There are 7 hidden switches. A switch that is on adds its own fixed numbers to the row, and there is some noise. The rows also spread widely along 10 directions, which tell nothing about the answers.
Some rows, each with its switches (1 for on, 0 for off) after it:
[-10.1 -19.1  15.8 -15.2  21.6  -6.6 -12.7  18.0  23.1  -8.5 -15.4 -11.2
 -30.3  58.1  -4.9 -12.9  -2.0 -30.2  14.0 -49.6 -43.8  12.0  -0.3  13.2
  -3.9 -45.4] | 1 1 1 1 0 1 1
[ 27.0  -9.6  24.1  11.5  12.7 -17.0  10.0  -8.6  16.6  -8.0  12.2  10.7
 -44.2  53.3   6.1  14.5  17.5  22.0  10.0 -17.7 -37.3  13.3  -9.3   2.0
  -4.6   7.4] | 1 1 0 1 1 0 1
[ 53.2 -21.6 -18.5  10.4  -7.5   9.4 -16.2  10.8   7.3   6.4   7.7  12.2
  -9.9  18.6  -5.9 -34.6   9.8  11.2  -8.7   5.1  15.5   1.2   8.4 -10.7
  19.2   6.2] | 1 0 0 1 1 1 0
[-17.9  -9.2   4.8  13.2  10.4   3.6  -7.3  -3.7  20.2   7.7 -26.0  -8.0
  -8.6  19.2  -7.8 -16.6  -4.0 -34.9  -4.1 -18.6 -23.7   1.2  -4.1  10.5
 -12.3 -27.3] | 1 1 0 0 1 0 1
[-23.1  11.9 -18.5  22.5 -26.2   8.5 -10.4  12.1  -6.0 -17.3   2.9 -17.7
  15.5 -11.2  -4.2 -38.1  10.6  -2.4 -27.3  30.1 -10.1  27.0  10.2  30.6
   2.8  13.2] | 1 0 1 0 1 0 1
[ -2.6  -2.2  -5.5   4.2  13.2  -6.3   3.5  13.6  33.9  14.0   3.5  20.2
 -14.8  24.0   7.5  10.6   2.7  -2.7  -2.8 -25.7 -35.8  -3.0  -0.5  33.9
 -31.8  -2.3] | 1 0 1 1 1 0 0
[ -2.3 -34.4 -69.0  28.2   2.1  -7.7 -24.2  -0.4 -19.3  35.3 -31.1  10.9
  -5.1  37.5  10.9 -39.6   8.7 -27.4 -13.7  21.6 -28.5  -3.3  17.3  -3.6
 -11.8  14.6] | 1 1 1 1 0 0 1
[  2.7 -20.3  18.4  24.5   5.6  -0.1  -8.6  -4.8   9.1  25.0 -19.7  -2.5
  11.2  11.7 -10.8 -14.5  -2.8 -10.1  -0.8 -10.8  -2.5   1.4   8.2  -9.3
  -7.2  -1.9] | 1 0 0 0 0 0 1
[ -8.1   1.6 -36.0  -3.4  -7.1  15.5  -8.9  13.1  12.6   9.2 -14.1  -5.7
   1.2  20.9   0.9 -22.0   0.8 -28.4 -15.6   2.1 -24.5  10.0   4.7  12.9
  -8.9 -18.3] | 1 0 0 1 1 1 1
[-40.5  11.2 -14.4  33.3  -5.3   4.1   7.5   2.2  -1.6  19.3  -7.7  -5.7
  35.3   2.6   3.1  -5.0   0.7 -20.6 -27.6  -4.0 -37.6  21.8  20.2  29.3
 -17.9   8.7] | 1 0 0 0 0 0 1
[ -6.0  -5.4 -33.9  -4.3 -18.1   6.4   4.3   9.9  15.1   1.5 -10.1   7.0
  -1.6  15.7 -11.8 -16.4  13.0   0.7 -20.9  -8.9  -9.3  26.8   0.1   2.6
  13.7 -17.3] | 1 0 1 0 1 0 0
[-15.4 -15.9  -8.2   9.8   5.7   2.5 -15.7   2.4   8.3  16.9 -18.7   1.9
   6.9   0.7  -8.8 -14.6   6.2  -0.8   6.0  10.5 -14.4   4.6   1.9  -4.2
 -10.9   5.5] | 1 1 1 0 0 0 1
[ 15.5  14.4   2.2 -27.8   4.5  23.0  -3.9  19.3  10.2 -15.3   6.7 -10.5
  -6.7  14.8   9.0  -4.0   1.3 -16.2 -24.6  -8.2 -12.5 -21.2  -3.1  33.4
 -17.2 -19.0] | 0 0 1 0 1 0 1
[ -5.6  -2.8  19.3   1.3   8.0  22.0 -23.4  16.9  14.6  -5.3 -15.2 -31.0
  46.2  -1.9 -14.3 -21.3 -15.7  -3.7   7.0   7.4   8.1   0.0  20.3   7.9
 -14.7   2.7] | 1 0 0 0 1 0 0
[  8.6   8.9  27.4   4.8   1.4  27.0  -2.4   5.0   7.7 -13.5  -3.6 -22.6
  12.3   0.6  -5.1 -10.7  -6.3  -9.3  -8.3  -1.2   4.9 -16.6   2.4   3.2
  -9.6 -10.4] | 0 0 0 0 1 0 0
[ -3.1 -20.3 -25.4  -3.9  12.5  -2.0 -10.9  18.2  18.5  32.0 -17.5  10.8
  30.8  18.1 -13.9  -6.2  -3.5  -3.9  -5.6 -27.3  -8.5  21.8  20.4   5.6
  -5.9  -8.1] | 1 0 0 0 0 0 1
[-13.0  -2.2 -50.1   4.5   2.6  -3.8  -0.5   6.9  10.1  12.4  -6.2  15.2
 -24.6  30.6  16.1  -8.2  12.9 -19.4 -18.2   0.7 -48.8   3.2  -3.8  30.2
 -20.5  -2.5] | 1 1 1 1 1 0 1
[-12.5   3.5 -29.7  11.4   4.1   7.4  -5.1   7.1  11.2   8.0   1.1   7.8
   2.7   0.8   8.5 -12.7  11.3  -6.8 -13.2  17.8 -28.0   6.8   0.6  28.1
 -18.8  14.4] | 1 1 0 0 1 0 1
[-13.2   3.5  21.7  31.2   3.9  11.1  -9.7   2.7 -10.8 -16.5  -3.4 -25.6
  15.5   7.0  -7.1 -23.7  -4.4 -13.0 -14.5 -11.2  -9.9   9.3  15.5  12.5
   5.5  -6.4] | 0 1 0 0 0 0 1
[ 49.9 -20.0 -39.2  -6.6  -1.4  10.9 -22.8  25.1   1.6   4.0  12.2  14.5
 -23.0  24.7  14.3 -40.0  16.1   0.5  -9.8  24.7  -2.4 -18.5   8.7  16.4
  -3.7  16.5] | 1 0 1 1 1 1 0
[ -9.9  -4.1 -23.2  12.0   1.7  -8.6  -9.5  10.8  -6.5  -3.7  -0.8  -8.0
   6.2  32.1   7.8 -20.7   9.7  -4.1 -15.3   5.8 -35.0  18.1  20.4  30.1
  -6.1  15.9] | 1 1 1 0 1 0 1
[  3.0 -17.4  13.9  23.2   8.1  -5.7  -9.6   0.1  33.0  17.8  -6.0  13.2
 -15.9  -1.3  -7.0 -19.0   4.9   0.9   6.3  -0.4  -1.5   4.4  -5.4  10.5
 -15.4   4.3] | 1 0 0 0 1 0 1

New rows, each followed by its switches (1 for on, 0 for off):
[ 15.9 -32.9  -3.5  22.1   5.7  -2.7 -17.2  -3.8  -1.6  19.9 -16.2   3.0
 -16.2  26.5  -7.1 -35.6  10.1 -12.7   4.3   2.6  -6.1   4.3   5.0 -21.6
  10.4  -2.0] | 1 1 0 0 0 1 1
[  7.5 -17.5 -20.3   1.8   3.7   8.2 -26.6  21.9  20.9   2.1   0.2  13.9
 -24.0  -3.0  -0.7 -33.2  13.9   8.8  15.6  26.2   0.7  13.3  -9.5  13.1
 -16.2   8.0] | 1 0 0 1 0 0 1
[ 16.5   8.4  11.0  25.6   1.6  17.2 -16.9  -2.1   0.0  -4.0   2.2 -15.6
  18.4  -6.3  -2.3 -17.2  -5.2 -13.7 -16.6   9.9  -2.1 -17.8   3.2  11.7
  -4.5   9.9] | 1 1 0 1 1 0 1
[ -1.8 -10.6 -52.1 -38.3  18.0  27.4 -30.9  36.0   9.2   0.4 -11.0  -5.6
  11.7  10.4  10.2 -28.1   3.7  -6.1  10.8  32.0 -11.6 -15.4  15.2  17.6
 -26.5   1.7] | 0 1 1 0 1 1 0
[-23.5  -7.7 -37.9 -23.0  -9.2  12.1  -7.9   7.8  26.2  16.4 -31.2   3.1
   5.0   9.7 -23.5 -13.3   6.7  -6.6   0.1  -2.7 -14.9  24.9  -6.4 -19.2
   9.1 -32.6] | 1 1 1 0 1 1 1
[ -2.3   1.2 -32.3  15.7  -2.2  14.3 -11.4  11.5   0.1  15.4  -5.4   6.3
  21.2  -2.8  -3.5 -13.5  -1.4  -5.9 -19.0   3.0  -4.2   6.3  13.0   9.3
  -8.5   3.3] | 0 0 0 1 0 0 1
[ 13.0 -26.2 -34.2   4.1  15.6 -20.7  -3.5   5.6  14.1  23.7  -2.1  25.7
  -1.9  43.7  -0.8   0.6  14.5  21.9   3.1 -13.1 -28.3  28.1  15.4   3.8
  -1.3  18.4] | 1 1 0 0 1 0 1
[ 17.3   6.3 -18.1 -22.9   6.8  26.1  -1.6  22.9  12.4   0.9   9.0   1.6
  13.7  13.6   6.1  -1.2   3.8   3.0 -11.2  -2.4  -9.6  -7.3  13.5  14.7
 -12.4  -2.0] | 0 0 0 0 1 1 0
[ -0.2 -16.1 -25.2  27.0   2.1  -3.4  -5.5  -3.3  20.9  22.4 -12.0  21.6
 -19.3   3.8  -4.3 -25.2   8.1 -16.1 -15.9  -8.8  -9.5   4.6  -5.6  10.2
  -0.4  -7.6] | 1 1 0 0 1 0 1
[  7.0  -1.8  -5.2  15.4   0.3  -1.0   6.3  -1.3   7.6  11.6  -1.8   6.0
  -2.6  22.0   0.8  -2.5   9.3   2.1 -14.8  -7.5 -14.7   7.0   8.4   5.9
  -8.7   3.3] | 0 0 0 0 1 0 1
[ 21.3  -4.0  32.0  22.9  16.5   3.6   5.5  -9.9  21.1  30.8  -8.2  10.1
   8.1   4.8  -5.2  13.7  -8.6  -8.2 -11.2 -24.0   0.4 -32.9   3.3   1.5
 -24.6   0.6] | 0 0 0 0 1 0 1
[-17.6 -16.1  -3.9   8.8  17.0  -8.2 -16.5  19.9  30.6  24.5 -14.6   6.0
  16.2  24.3 -12.5 -10.9  -8.9 -15.3   9.5 -38.3 -22.6  20.8  20.5  18.4
 -14.3 -15.6] | 1 0 0 1 0 1 1
[ -6.4   4.1 -17.1   7.2  -2.5  31.0  -0.1   2.0  -0.1  -3.4   1.9   2.9
 -19.7  -8.4   8.6 -18.0  17.6 -10.9  -4.9  28.3 -15.2  -6.7 -12.7  -1.9
  -8.0  -2.0] | 0 1 0 0 0 1 0
[  1.8   9.1  -1.2 -12.0  -2.4   6.1  14.8   3.1  33.0   4.9   8.7  17.2
 -19.5   7.3   1.4  12.9  16.9   9.7  -7.6  -4.2 -22.9  14.1 -19.4  14.8
 -14.4  -6.6] | 1 0 0 0 1 0 1
[ -8.7   9.3  -0.3  -4.4  -1.9  21.5  -6.6  11.6  22.1   0.4  -0.7  -4.8
   8.0 -13.6   0.3  -8.9   7.6   1.9   0.1  27.1 -10.6   1.1  -6.7  19.5
 -26.3   8.5] | 1 0 0 0 1 0 1
[ -6.5  -4.7 -38.3   3.5  -6.8  17.2   5.4  11.4  15.8  12.8  -2.8  22.3
 -22.3   0.4   8.4 -21.0  15.4 -23.7 -23.6  -2.2 -17.4   6.5 -12.9  22.2
  -6.3 -18.7] | 1 0 0 0 0 0 0
[-31.8  16.0  -7.9  25.8   0.1  16.1  16.5  -1.9  10.3  -6.7   8.6  10.4
 -26.7 -11.2  12.0  -1.7  15.0 -12.6 -14.7   0.3 -35.1   6.6 -16.1  28.2
 -14.9  -7.5] | 0 1 0 0 0 0 0
[  2.4  -1.4 -30.7 -15.9  -2.4   7.4   7.0   2.0  31.5  34.6 -14.4  19.6
  13.3  18.2 -12.5  20.1   5.8  13.6   0.7  -4.3 -19.7  15.4  -2.4 -21.5
  -8.3  -3.9] | 1 0 0 1 1 1 1
[  3.0   5.0   3.3  11.2  -1.1   2.8   6.8   1.2  29.1  12.9   0.8  15.8
 -10.7   7.2  -8.2   7.3   5.7   8.9  -0.9 -12.8 -13.4   8.2  -3.2  -0.3
  -8.4  -6.9] | 0 0 0 1 1 1 1
[-12.5  -1.8   0.5  16.4  14.1   4.7 -13.5   8.6  22.8  15.7  -4.5   4.0
  13.6  -1.8 -10.4  -8.1  -5.3 -10.7   4.1 -17.9 -18.3   7.9   6.9  10.9
 -10.8  -5.5] | 1 1 0 1 0 1 1
[ -3.6 -11.6 -11.2  34.2  -0.7  -1.6  -6.3  -1.5  15.5  22.4  -5.1  21.8
 -25.0   1.6   3.0 -17.5  11.1  -9.4  -2.8   9.2 -16.6   4.9  -8.9  10.0
 -17.5   9.1] | 1 0 0 1 0 0 1
[-13.0  -7.1  18.5  13.8  11.6  -4.8  -2.6   1.6  23.7  18.9 -15.3  -7.1
  23.6  17.6  -5.7   3.2  -4.3  -1.5   6.2 -11.2 -20.4   6.4  11.6   8.6
 -25.3   7.6] | 1 0 0 0 1 0 1
[ 41.6   0.3 -14.1  28.1   9.6  17.5 -10.5   8.3  19.8  26.6  15.2  30.1
  13.6 -26.0   2.1  -5.9  -4.7   0.4 -25.0  -3.8  21.0 -34.8   8.7  22.8
 -18.1  18.2] | 0 0 0 1 1 0 0
[  5.1  10.6  30.4 -19.8  29.4  11.2  -7.3  29.1  46.5  -1.9  20.9   6.8
  19.7   1.1  -4.7  28.6  -3.8  39.7  34.5 -13.2 -13.6   2.7  11.7  22.8
 -38.7  16.1] | 0 0 0 1 1 1 0
[ 21.8   8.4  11.9   5.9  -4.3  12.9   6.2  -3.6  16.6  -2.3   3.1   4.5
 -10.1  11.8 -10.9   5.4   3.0   6.1 -14.5 -15.0  -1.5  -0.8  -7.3  -5.8
   2.9 -13.8] | 0 0 0 1 1 0 1
[ 17.5   1.5  -6.4  -2.0   3.9  -7.5  13.7  12.0  22.9   1.7  24.0  23.0
 -34.9  35.1  14.1  -3.7  20.3  -5.1 -21.4 -27.0 -35.7  14.9  -1.8  39.3
  -3.5  -9.3] | 1 0 0 0 1 1 1
[  6.6   3.8 -16.6  -1.1 -20.7  35.6   6.2  -3.9   7.0  16.0  -1.6   9.7
   3.6 -22.3  -4.8  -6.5  18.3   9.0  -8.5  36.8   4.1  -0.4 -16.4 -31.6
   3.0   4.6] | 1 0 0 0 0 1 0
[-10.8 -11.8 -14.1  13.2   0.0  10.3  -3.8  -5.3   1.4  12.4 -15.3   2.3
 -17.0  12.5  -4.2 -16.0  13.1  -6.4   3.3  12.7 -15.9   9.8  -4.6 -21.5
   1.4  -6.5] | 0 1 0 0 0 1 1
[  5.5 -10.4 -32.5  40.1 -16.9 -17.3   2.3 -15.4 -10.1  10.0  -2.7  15.2
 -23.1  30.3   1.5 -15.7  22.7  10.6 -17.2  13.3 -28.7  20.5   3.3  -5.0
  12.3  22.8] | 1 1 1 1 1 0 1
[  3.0  -0.6 -10.3   7.4   2.9  13.3  -9.2   6.3  20.2   1.6   3.5  11.8
 -18.1  -7.9  -5.7 -20.1  11.8   3.3  -2.1  10.3  -0.8   4.8  -6.6   7.0
  -0.9  -4.4] | 0 1 0 0 1 1 1
[-10.2 -15.0 -33.7  10.7   5.6 -15.5  12.4  -3.8  12.2  44.2 -29.3  28.7
  -9.4  46.2  -3.5  14.2  -0.6 -21.7 -22.6 -51.1 -36.3   2.4   5.7  -3.8
  -9.6 -30.7] | 0 0 1 1 0 0 1
[  6.3   8.0  -4.4  22.1  -1.4  19.4  -2.2   2.3   0.2  -6.2   6.3   5.3
  -9.2  -7.6   0.9 -10.3   1.0 -16.1 -27.3 -15.4  -6.4 -17.0  -4.4  13.3
   4.2 -16.5] | 0 1 1 1 0 0 0
[ 2.7  1.6  8.4  6.0  9.0 21.7 -1.5  2.3 -1.1 -8.7  1.7 -7.9  4.9  4.6
  0.6 -1.1  3.0  4.1 -1.7  1.5 -8.9 -5.2  1.4 -4.0 -5.9 -0.7] | 0 1 0 0 0 0 0
[-27.7  -1.8 -10.1  11.8   7.8   5.8   6.6   4.8  30.1  16.2   1.7  22.2
  -6.2  -9.7  -5.2   4.0  12.2   6.4   8.7  -7.6 -28.8  23.3  -7.1   6.6
  -9.7  -1.5] | 1 1 0 0 0 1 0
[-18.5 -13.7  15.4  42.0  -5.9  -6.0   6.1 -13.0  42.3  39.5 -19.0  19.7
  14.4 -17.6 -31.5  -4.4  -2.9   7.6   7.2 -17.2   7.0  22.1   3.4 -19.4
   2.4  -2.8] | 1 0 0 0 1 1 0
[  0.7  -6.1  13.0  29.3  11.5  -0.4 -16.4  16.6   3.2  -7.6  19.2   2.8
  19.8 -11.0  -3.6 -21.9   2.8  15.2  -5.9  -7.2  -5.3  10.8  22.2  36.8
  -2.1  26.4] | 1 1 1 0 0 0 0
[ -8.0 -17.3 -14.2  31.8   6.6 -16.4   5.2  -0.5  10.3   7.7   0.6   9.3
 -23.4  39.3   6.8 -22.9  15.2  -4.4   0.5 -12.0 -41.5  24.1  13.2  17.8
  -1.6   9.0] | 1 1 0 0 1 1 0
[ 13.9   2.0  -3.2   8.6  10.3  12.0  -6.5  13.2  -5.5  -9.5  12.7  -6.8
  21.4  21.0   2.9  -1.1   1.3   6.3 -10.8 -17.0 -20.5   9.0  17.8  12.4
   3.0  10.3] | 1 1 0 1 0 0 0
[ -5.0  -2.8 -46.9 -21.5  19.7  18.6 -12.9  21.7  12.1  17.2  -5.2  12.9
  -1.0  18.6  11.2   3.8   7.7  -7.0   7.4   7.0 -31.9  -3.7   3.0   9.2
 -27.3  -2.6] | 0 1 0 1 0 1 1
[ -2.8   8.9  42.0  19.6  10.6  20.9 -16.9   9.2  -2.1 -18.3   8.7 -29.1
  16.5  -9.3  -4.9 -21.8  -6.3 -13.4  -2.8  -2.2  -3.1  -8.9  14.0  16.1
  -5.9   0.9] | 0 1 0 0 0 1 1
[  0.0  -5.8 -26.2   8.5  11.5   4.5   0.4   7.6  -4.9   8.6   1.1  10.8
   0.4  21.1   7.8  -4.2  10.9  -0.7 -12.7  -4.3 -24.5   5.2   9.8  10.5
  -8.4   7.6] | 0 1 0 0 0 0 1
[ -2.8  -9.7 -21.1  -3.1  18.7  10.0 -10.3  17.8  16.7   7.0  -7.4  -1.0
  18.7  17.8   0.5 -11.1  -2.9 -11.2  -2.1 -10.7 -18.9  -0.4  11.4  20.4
 -16.5  -1.1] | 1 1 0 0 1 0 0
[ 22.3   6.0  34.9  36.2   8.9  -8.3   6.3 -14.2  26.5  18.3  12.8  19.6
  21.5  -8.9 -20.0  27.0  -1.7  30.4  -5.2 -27.5   0.4   3.7   1.6  -7.4
   2.5  21.6] | 1 1 0 1 1 0 1
[-25.8   6.9   1.6   7.4   3.9   7.8   9.8   4.8  33.5   5.6   1.7   8.6
  -7.8  -1.5   5.1   6.2   9.2   2.8   4.4   5.6 -31.7  10.5 -10.2  25.5
 -32.5   6.0] | 1 0 0 0 1 0 0
[-12.0 -11.7 -18.2  -2.9   1.8   9.3 -17.8  15.1  31.5  -2.5  -3.6  15.2
 -19.3 -15.8 -10.6 -24.7  14.4  22.7  24.2  26.1   1.8  12.2  -7.2   0.3
  -6.0   3.6] | 0 1 1 0 1 1 0
[  0.9 -26.5  29.2   5.9  11.2  -1.5 -35.6  16.3  25.5  -3.4  -8.1  -4.2
   4.6 -12.3 -30.9 -33.0   0.2  20.0  28.0   0.7  21.9  18.5   0.4  -5.5
   6.9  -0.1] | 1 1 1 0 0 0 1
[ 22.7   4.3  17.8  26.9  -7.6  15.1   4.3 -10.9   9.4  26.7  16.1  21.9
   2.1 -28.5  -1.7   1.3  17.0  19.1  -8.6  25.8   6.4  -8.4  -9.0  -9.4
  -7.2  29.9] | 1 0 0 0 0 1 1
[-33.1  -2.7 -62.0  14.5 -25.0 -10.0   1.5  12.0  25.2   5.9 -12.4  23.1
 -24.4  11.8 -10.7 -26.1  16.6  -6.1 -24.3  -8.6 -28.3  51.9  -5.4  25.6
  10.3 -22.1] | 1 0 1 1 1 0 1
[ 22.3 -19.6   0.2   5.5  26.8  -6.5 -14.6  11.2  23.5  35.9 -14.4   7.2
  25.7  31.7  -3.7   5.6 -14.9  -9.2  -1.2 -34.9 -12.4 -14.7  22.6  12.5
 -26.8   2.3] | 1 0 0 1 1 0 1
[ 21.1  -1.0  -4.8 -14.2  19.9  14.7 -22.7  21.6  14.5  -8.2   7.7  -3.6
   0.2  22.4   1.7  -9.3  -1.0   3.1   7.9  -2.3 -11.8  -6.8  10.1  13.7
 -12.9  -1.5] | 0 1 0 1 1 1 1
[ 20.2  -6.7 -28.2 -13.3   2.5   8.2   3.6  11.5  18.7  12.0   1.3  14.1
 -11.4  39.7   7.5   2.5  11.2   2.7   0.1  -5.3 -28.6   6.2   2.6   0.9
 -10.5  -1.9] | 1 0 0 1 1 1 0
[-17.1 -15.0  14.5   1.2  20.0   9.2 -38.1  21.2  31.0  -0.9 -24.3 -21.7
  34.7  -2.6 -23.5 -21.9 -19.4   0.4  31.0  -4.4   3.0   1.3  15.3   6.3
 -18.5  -2.6] | 1 1 1 1 1 0 0
[-20.7  -3.7 -20.8   5.5   5.0   9.6 -15.2  17.0   9.2  -7.9  -6.9  -9.7
   8.5   9.4   2.5 -26.0   4.1 -11.3  -3.2  11.9 -23.5   4.7  11.2  31.5
 -15.8   5.5] | 1 1 1 0 1 0 0
[-16.9   8.9   1.1  11.3  -6.8  22.2  -0.2  -6.0  16.7  -8.9  -6.7  -3.6
 -29.7 -13.6   2.4 -18.3  14.0 -15.9  -4.2  28.8 -18.7   0.3 -28.7  10.3
 -14.3 -10.5] | 1 1 0 0 1 0 1
[ 26.6 -25.8 -40.0  27.6 -11.2 -19.0   6.7  -3.9 -22.9  19.6  -6.4  15.6
 -13.8  65.4   5.9 -15.1  18.6   0.6 -27.2 -17.4 -30.7  28.0  18.6  -9.6
  21.9   9.0] | 1 0 0 1 0 0 1
[ 43.1  -9.5  41.5  35.9  18.4 -15.0   1.5 -11.0  38.3  19.6  21.4  35.3
 -36.2   6.1  -5.9   6.2   8.3  13.9   4.7 -33.5  -4.3 -12.0  -9.8   7.0
  -2.1   5.6] | 1 1 0 1 1 1 1
[ -2.4 -10.4 -10.1  13.5  -3.0 -12.4  -7.4   7.7  -3.5  -8.6   8.0   1.4
 -30.1  36.5   3.3 -20.1  20.8   9.9   4.5   2.2 -38.0  29.3   4.7   9.5
   7.6   9.3] | 1 1 1 1 0 1 1
[-32.9  -2.0 -33.9  12.4  -4.4  10.2  -0.7   2.1  14.7  25.2 -23.5   9.2
 -11.3  11.1   0.7  -9.9   2.5 -26.2  -2.9   2.6 -29.9   9.3  -1.9   0.2
 -20.9 -18.6] | 0 0 0 1 0 1 1
[  0.4 -28.4  11.0  29.5  14.1 -23.5   0.0  -6.2  27.0  31.6 -26.0  10.8
  -7.0  46.5  -9.3   1.3  -5.2  -5.9   8.8 -41.5 -26.7   3.2  13.3  -3.7
 -16.0  -6.2] | 1 0 1 1 1 0 0
[ -7.9 -35.0 -33.1  13.9  12.0 -17.9  -4.3  10.0  14.4  14.0 -12.8  22.3
 -17.7  42.3  -7.0 -20.5  13.9   5.0   5.9 -29.9 -26.1  39.3  11.0   1.4
  11.4 -10.7] | 1 1 0 0 0 0 0
[ 21.8 -14.4   8.3   3.7   2.1   0.7  -5.7   0.4  13.5  13.9  -4.0   8.8
  -3.6  19.1  -8.9   4.3   9.1  23.7  11.4  -0.1  -4.3  14.5  -3.9 -24.6
  -1.6   8.6] | 1 0 0 1 0 0 1
[ -9.8   9.8  20.0  -7.5  -3.5   8.3  15.8   4.1  51.7  -0.6   5.8  23.9
 -20.9 -18.6 -19.4  21.3  12.3  30.7   5.2 -18.0  -1.1  14.5 -23.7   2.2
  -7.0 -19.2] | 0 0 1 0 1 0 0
[-10.4  -9.1  -3.6   4.6  -8.2   6.7   1.5  -5.0  28.6  18.3 -19.2   5.6
 -20.5  10.9  -9.4 -14.4  12.1  -9.8   6.9   8.6 -13.8  12.2 -14.1 -12.2
  -8.1 -16.5] | 1 0 0 0 1 1 1
[  0.5  10.5  -0.2 -20.1   7.0  23.1  -8.4  23.6  22.2 -12.5  12.0  -1.3
  12.9 -14.1  -9.8  -5.9   3.0  -1.7 -12.0 -19.1  -1.5  14.0  -7.1  23.8
   4.7 -21.1] | 1 1 0 0 0 0 1
[ 25.5  -8.1 -52.5  -6.8 -14.8  -0.4  21.3   1.3   8.7  12.9  20.1  53.5
 -50.6  17.5   4.6   5.7  43.6  43.5 -14.8  11.3 -11.5  34.5 -22.0 -12.8
  16.5   8.7] | 0 0 0 0 0 0 1
[ -1.8  19.8   5.3  -0.1  -9.0  22.4  -8.3  14.5   7.2 -21.1   6.8 -22.6
  23.2   0.1  -5.3  -8.3   1.7   6.7  -8.0  16.2 -10.9  18.2   4.0  18.8
  -5.6   5.8] | 1 0 0 1 1 0 1
[ 28.2   3.0   1.5  16.7  -9.3  11.0   7.5  -0.5   5.9  -3.7  12.4   5.4
  -7.9  16.1   3.1  -2.0  11.4  13.1 -13.9   5.1 -10.3   0.2  -2.4   0.0
   0.8  13.5] | 1 0 0 1 1 0 0
[-40.7 -30.0 -34.5  47.4   3.8 -10.6 -28.6  10.4   0.6   6.5 -25.7  -6.8
   6.8  17.5  -8.7 -51.0   0.6  -9.1  13.9   8.0 -22.1  42.4  24.4   8.1
  -3.8   9.3] | 1 1 0 1 0 0 0
[ 26.7 -22.5  -5.1   3.5  10.1  -9.4 -10.4  12.3  11.1  12.0 -10.5  -2.7
   0.2  63.1  -3.1 -16.6  -1.3 -14.1  -5.1 -35.2 -22.1  10.2  23.5   4.1
   3.8 -11.7] | 1 0 0 1 1 1 1
[ 42.7 -26.5 -48.3   1.7  13.9 -10.9 -14.5  17.8   6.4  11.8  10.1  27.3
 -42.1  51.0  17.5 -31.6  17.7 -10.4 -11.8  -9.5 -25.0   1.0   6.2  21.3
   4.5   0.7] | 1 1 0 1 1 1 1
